The groups are shells around one centre, one inside the other: the same stretched ball of 5 dimensions in 10 sizes.
Some rows, each with its group after it:
[  5.6  -3.4   9.0 -25.5  -1.5  -7.8 -17.2  10.4] -> (6)
[-71.8  24.0 -44.5  22.9  30.5 -10.3 -13.8 -46.8] -> (4)
[-18.3   9.1 -15.5 -28.0   6.6 -21.3 -13.4 -11.5] -> (9)
[-14.0  -5.5   4.9 -44.5  -7.4 -21.1 -20.9 -18.0] -> (1)
[-23.7   1.3   0.3 -35.0  24.8 -12.5 -56.0 -23.5] -> (0)
[-47.2  11.4 -26.8   4.9   5.1  -9.0   4.7 -32.4] -> (5)
[  1.5  -0.1   3.7 -32.8   2.3 -15.0 -22.0   5.3] -> (3)
[ 13.9   0.7  -1.9 -35.4  -4.4   0.4   4.6  10.9] -> (9)
[ 14.5  -9.0  14.0 -23.3 -22.9  -5.5  10.1  18.3] -> (7)
[ 22.9   0.9   2.7 -31.9  16.3  21.7 -15.1  16.7] -> (4)
[-56.0  19.4 -30.8  10.7  38.0  -9.7 -36.9 -34.8] -> (1)
[  1.6   4.2  -5.4 -27.2  -9.0 -21.6   2.4  10.2] -> (2)
[  3.5  -4.3   9.8 -17.7   9.3  12.0 -22.8   5.1] -> (7)
[ 16.6  -9.1  11.5 -26.7 -25.1   1.2  19.3  15.7] -> (4)
[ 22.7 -13.5  20.9 -44.0 -27.7 -11.2   4.2  17.9] -> (7)
[  2.6   7.6 -12.6 -29.0  13.8   7.6  -6.3   0.6] -> (2)
[ 24.8   6.0  -7.7 -25.6 -14.8  -8.1  27.4  31.7] -> (8)
[  7.3  -6.4   7.7 -44.6  -1.4   4.2 -13.4  -3.4] -> (6)
[-41.0  17.4 -36.0  23.2   1.5  -1.9  29.6 -18.2] -> (6)
[  4.1   7.6  -7.4 -31.9  33.7  15.4 -35.7  -0.2] -> (4)
[ 1.3  2.8 -4.6 -2.2  1.9 13.0  7.4 10.1] -> (9)
[  2.1  11.6 -12.8 -21.6  24.8   1.8 -22.0   8.2] -> (3)
[  2.0  -6.3   7.7 -17.9   0.4  17.7  -6.3  -0.4] -> (4)
[ -7.5  13.5 -18.3   3.8  26.3  16.3  -9.1   5.2] -> (2)
[-54.0  31.2 -52.5  45.4  26.3  -1.0  16.6 -17.8] -> (0)
[ -7.4   8.2  -7.3 -34.3  14.5 -25.2 -33.1   0.3] -> (8)
[-35.6  14.6 -21.0 -12.0  47.6   5.8 -51.9 -29.2] -> (7)
[-41.1  17.9 -35.9  11.1   4.6  -9.1  19.5 -21.4] -> (2)
[ -5.6  16.0 -21.0 -21.0  33.0   3.8 -24.8  -0.1] -> (5)
[-16.3  -1.0   0.5 -38.9  27.1   9.2 -47.6 -26.2] -> (8)
[-41.6  16.7 -32.8  -4.1   8.1 -18.4   3.5 -26.2] -> (5)
[ 36.8  -3.5  13.6 -42.3   6.4   9.0 -18.1  31.3] -> (1)
[  2.2  -0.9   4.4 -13.4   3.2   2.8 -11.7   9.4] -> (5)
[-39.6  19.3 -36.5  29.8  13.9   9.1  20.5 -15.8] -> (2)
[-19.1  -0.5  -2.6 -16.2  11.6   8.7 -19.9 -18.5] -> (3)
[ 14.1 -11.3  14.4 -47.6 -19.2  -4.5   0.1   4.3] -> (7)
[-12.9   9.0 -14.6   4.6  23.9  24.5  -8.3  -4.7] -> (5)
[ 10.4   3.3  -2.2 -41.0  18.7   6.6 -25.6   4.0] -> (3)
[ 19.8  -5.9  12.0 -32.2  -9.5  -1.8  -3.8  19.5] -> (9)
[-25.8  11.9 -21.0  17.1  16.1  12.8   2.5  -8.6] -> (9)
[-21.9  20.5 -26.8  -4.6  33.3 -10.5 -27.1  -3.7] -> (0)
[-43.3  25.4 -37.9  24.7  49.4  12.1 -26.5 -19.9] -> (8)
[ 11.2   3.7   0.8 -46.5  31.2   7.3 -46.4   3.1] -> (1)
[ 33.5 -15.6  28.9 -69.8  -3.5  -0.3 -34.2  14.5] -> (0)
[-12.4  -0.4   3.5 -23.2  18.2  -0.9 -39.5  -9.6] -> (6)
[ -3.8  -1.1   7.1 -52.6  25.4  -9.8 -60.5 -11.3] -> (8)
[ 32.4 -10.4  16.4 -34.2 -29.4  -1.2  21.8  30.5] -> (1)
[ 26.9  -1.1   3.8 -35.5  -6.0   4.3   6.1  24.0] -> (3)
[  5.5  -3.2   3.3  -9.3 -19.4  -1.6  19.8  14.6] -> (6)
[-14.0  -7.6  12.3 -38.7   8.4  -8.7 -44.2 -18.3] -> (0)

New rows, each followed by its group:
[  8.1  -4.5   2.9 -20.3 -20.4   1.5  21.6   9.9] -> (5)
[-33.7  12.2 -26.8  13.1  12.9  15.5  11.7 -21.5] -> (4)
[  6.9  -4.4   7.9 -14.2 -12.4  -2.9   3.7  14.8] -> (4)
[ 17.9  -5.6   7.5 -29.7 -20.0  -2.4  15.3  17.9] -> (3)
[-51.6  12.4 -21.5  -1.3  26.7 -13.9 -35.6 -36.1] -> (4)
[  1.1  -7.8   8.3 -37.8 -15.9  -8.8  -1.3  -3.1] -> (5)
[ 11.7  -9.8  13.0 -41.7 -11.2   2.4  -5.3   2.9] -> (5)
[-17.0   4.1 -10.7 -28.2  -6.5 -20.8  -0.8 -12.0] -> (2)
[-14.6   0.5   0.5 -18.6   4.8 -12.9 -23.2  -6.2] -> (5)
[  1.4   6.6  -8.3 -11.1  25.8  25.8 -16.0   2.9] -> (6)
[ 10.4  -1.0   0.9 -21.2   9.0  24.5  -4.1   6.0] -> (4)
[-41.9   6.8 -16.9   2.4  18.4   7.7 -16.4 -33.2] -> (6)
[-14.6  11.4 -17.3   6.5   5.9  -4.1   5.8   4.6] -> (9)
[-15.0  20.5 -34.2  10.6  28.2  24.0   9.6  -2.6] -> (0)
[-56.2  23.8 -40.2  23.9  34.7  -1.4 -14.8 -31.5] -> (3)
[-20.8  21.7 -35.7   8.9   4.3 -15.0  23.5   3.6] -> (7)
[-61.9  29.3 -52.8  29.1  29.8  -3.2   5.4 -34.7] -> (6)
[-64.7  18.3 -32.5  10.6  33.2 -11.5 -32.3 -44.7] -> (7)
[-31.0  20.2 -33.4  21.5   4.0 -15.5  20.0  -1.1] -> (1)
[  7.3  -4.4   7.0 -33.1  11.7  17.4 -22.0  -1.0] -> (5)
[ 20.4  -8.8  16.9 -41.6 -23.0 -21.6  -2.2  21.8] -> (8)
[-14.6  17.3 -26.5   7.1   7.0  -8.8  13.5   7.2] -> (2)
[ 12.9   0.7   6.5 -57.9  19.7 -12.1 -48.4   5.5] -> (8)
[-13.1  11.5 -22.6  -8.8   9.6   8.5  10.5  -7.1] -> (2)
[  1.8   0.3  -1.8 -44.1   5.3  -3.1 -16.1  -5.3] -> (2)
[-13.0   0.5  -5.4 -16.2 -14.8 -14.2  10.5  -4.7] -> (9)
[-11.6  -0.9   3.3 -25.1   1.4 -18.2 -24.7  -4.5] -> (4)
[-48.1  30.6 -53.2  26.7  32.5   5.7  10.5 -23.3] -> (7)
[-12.6   1.1 -10.2 -14.6  -7.5   7.4  16.9 -11.7] -> (8)
[-14.5   3.8  -3.9 -28.1  27.4   3.0 -42.8 -15.2] -> (9)
[-16.9   2.1  -9.4   8.3 -13.0   2.9  24.4  -2.8] -> (4)
[-35.7  17.8 -27.0  -9.4  32.3 -11.5 -31.8 -22.2] -> (9)
[-63.4  14.1 -29.5   3.3  30.1  -3.3 -29.0 -51.4] -> (0)
[-36.3   6.8 -14.6 -22.4  11.1 -18.7 -24.2 -30.0] -> (2)
[ -6.5   7.2  -9.7 -37.5  26.9   2.4 -34.7 -10.8] -> (2)
[ -9.4   9.0  -9.7 -19.1  44.7  22.5 -46.5 -10.3] -> (8)
[ 20.5   0.6   0.4 -22.9  -9.7   1.9  14.4  24.1] -> (9)
[ -3.7  11.8 -15.5   2.5  22.4  16.3  -6.1   8.3] -> (2)
[ 15.5  10.8 -12.3  -6.8  -1.0  -2.8  17.4  30.8] -> (8)
[-10.0  -0.3   2.6 -37.6  29.7   8.8 -51.4 -17.7] -> (7)
[ -4.9  -2.6   2.1  -7.0 -18.3  -9.4  13.0   7.1] -> (7)
[ 11.2  -5.8  11.7 -41.3  13.0  11.2 -32.4   1.7] -> (2)
[  5.6  -5.4   9.5 -53.6   5.2  -7.8 -32.4  -4.5] -> (2)
[-17.4   8.7 -17.5 -24.2  15.5   1.9 -11.2 -17.2] -> (2)
[-18.8   0.4  -4.8 -41.0  -0.5 -20.3 -19.0 -20.8] -> (7)
[-18.9  18.0 -27.8   1.4   8.6 -15.4   7.3   2.1] -> (2)
[-15.7   2.1  -9.1  -3.9 -16.6  -9.0  21.5  -3.4] -> (2)
[-45.6   9.2 -18.1  13.1  20.2   2.9 -18.7 -29.3] -> (4)
[ -1.8  13.0 -23.8  -0.7 -12.0  -6.9  39.3  14.5] -> (1)
[-4.8  4.3 -6.6  2.1  7.6 14.7  1.6  5.4] -> (3)
[-14.7  14.9 -16.9 -25.4  42.2  -3.2 -49.3  -9.0] -> (0)
[ 12.4   7.7 -10.3 -21.7  13.0  13.3  -0.6  13.6] -> (3)
[  7.0  12.5 -15.4 -37.1  11.0 -17.6 -10.6  12.0] -> (8)
[-15.5  16.4 -22.9 -25.5  44.8   9.0 -40.4 -14.8] -> (0)
[-11.3   8.2  -9.3  -3.0  20.7   5.4 -20.1   0.8] -> (2)
[ 21.9  -8.5  16.4 -33.0  -7.8   4.2  -8.0  19.1] -> (2)
[ 11.4  -0.4  -1.2 -18.3  -6.0  11.6  13.6  12.5] -> (9)
[  7.8   3.8  -4.4 -29.1  17.9  15.0 -16.7   3.8] -> (9)
[-54.1  25.1 -42.0  -5.1  33.7 -21.7 -25.5 -36.3] -> (0)
[-51.3  24.0 -42.4  10.9  37.3   3.5 -14.4 -34.6] -> (2)
[ 27.2   1.0   4.1 -18.1   1.1  10.8   2.8  32.3] -> (1)
[-49.5  14.6 -25.4  -2.3  29.4 -10.5 -32.6 -35.2] -> (3)
[-19.7  21.3 -33.3  -2.9  18.9  -8.7   2.0  -2.6] -> (3)
[-17.7   0.6  -5.8 -18.2  11.4  12.6 -13.9 -19.6] -> (6)
[ 10.7  -1.2   7.2 -31.7   1.8 -10.5 -20.2  14.6] -> (6)
[-10.7   8.2 -14.4 -28.4   0.6 -19.0  -2.9  -4.5] -> (9)
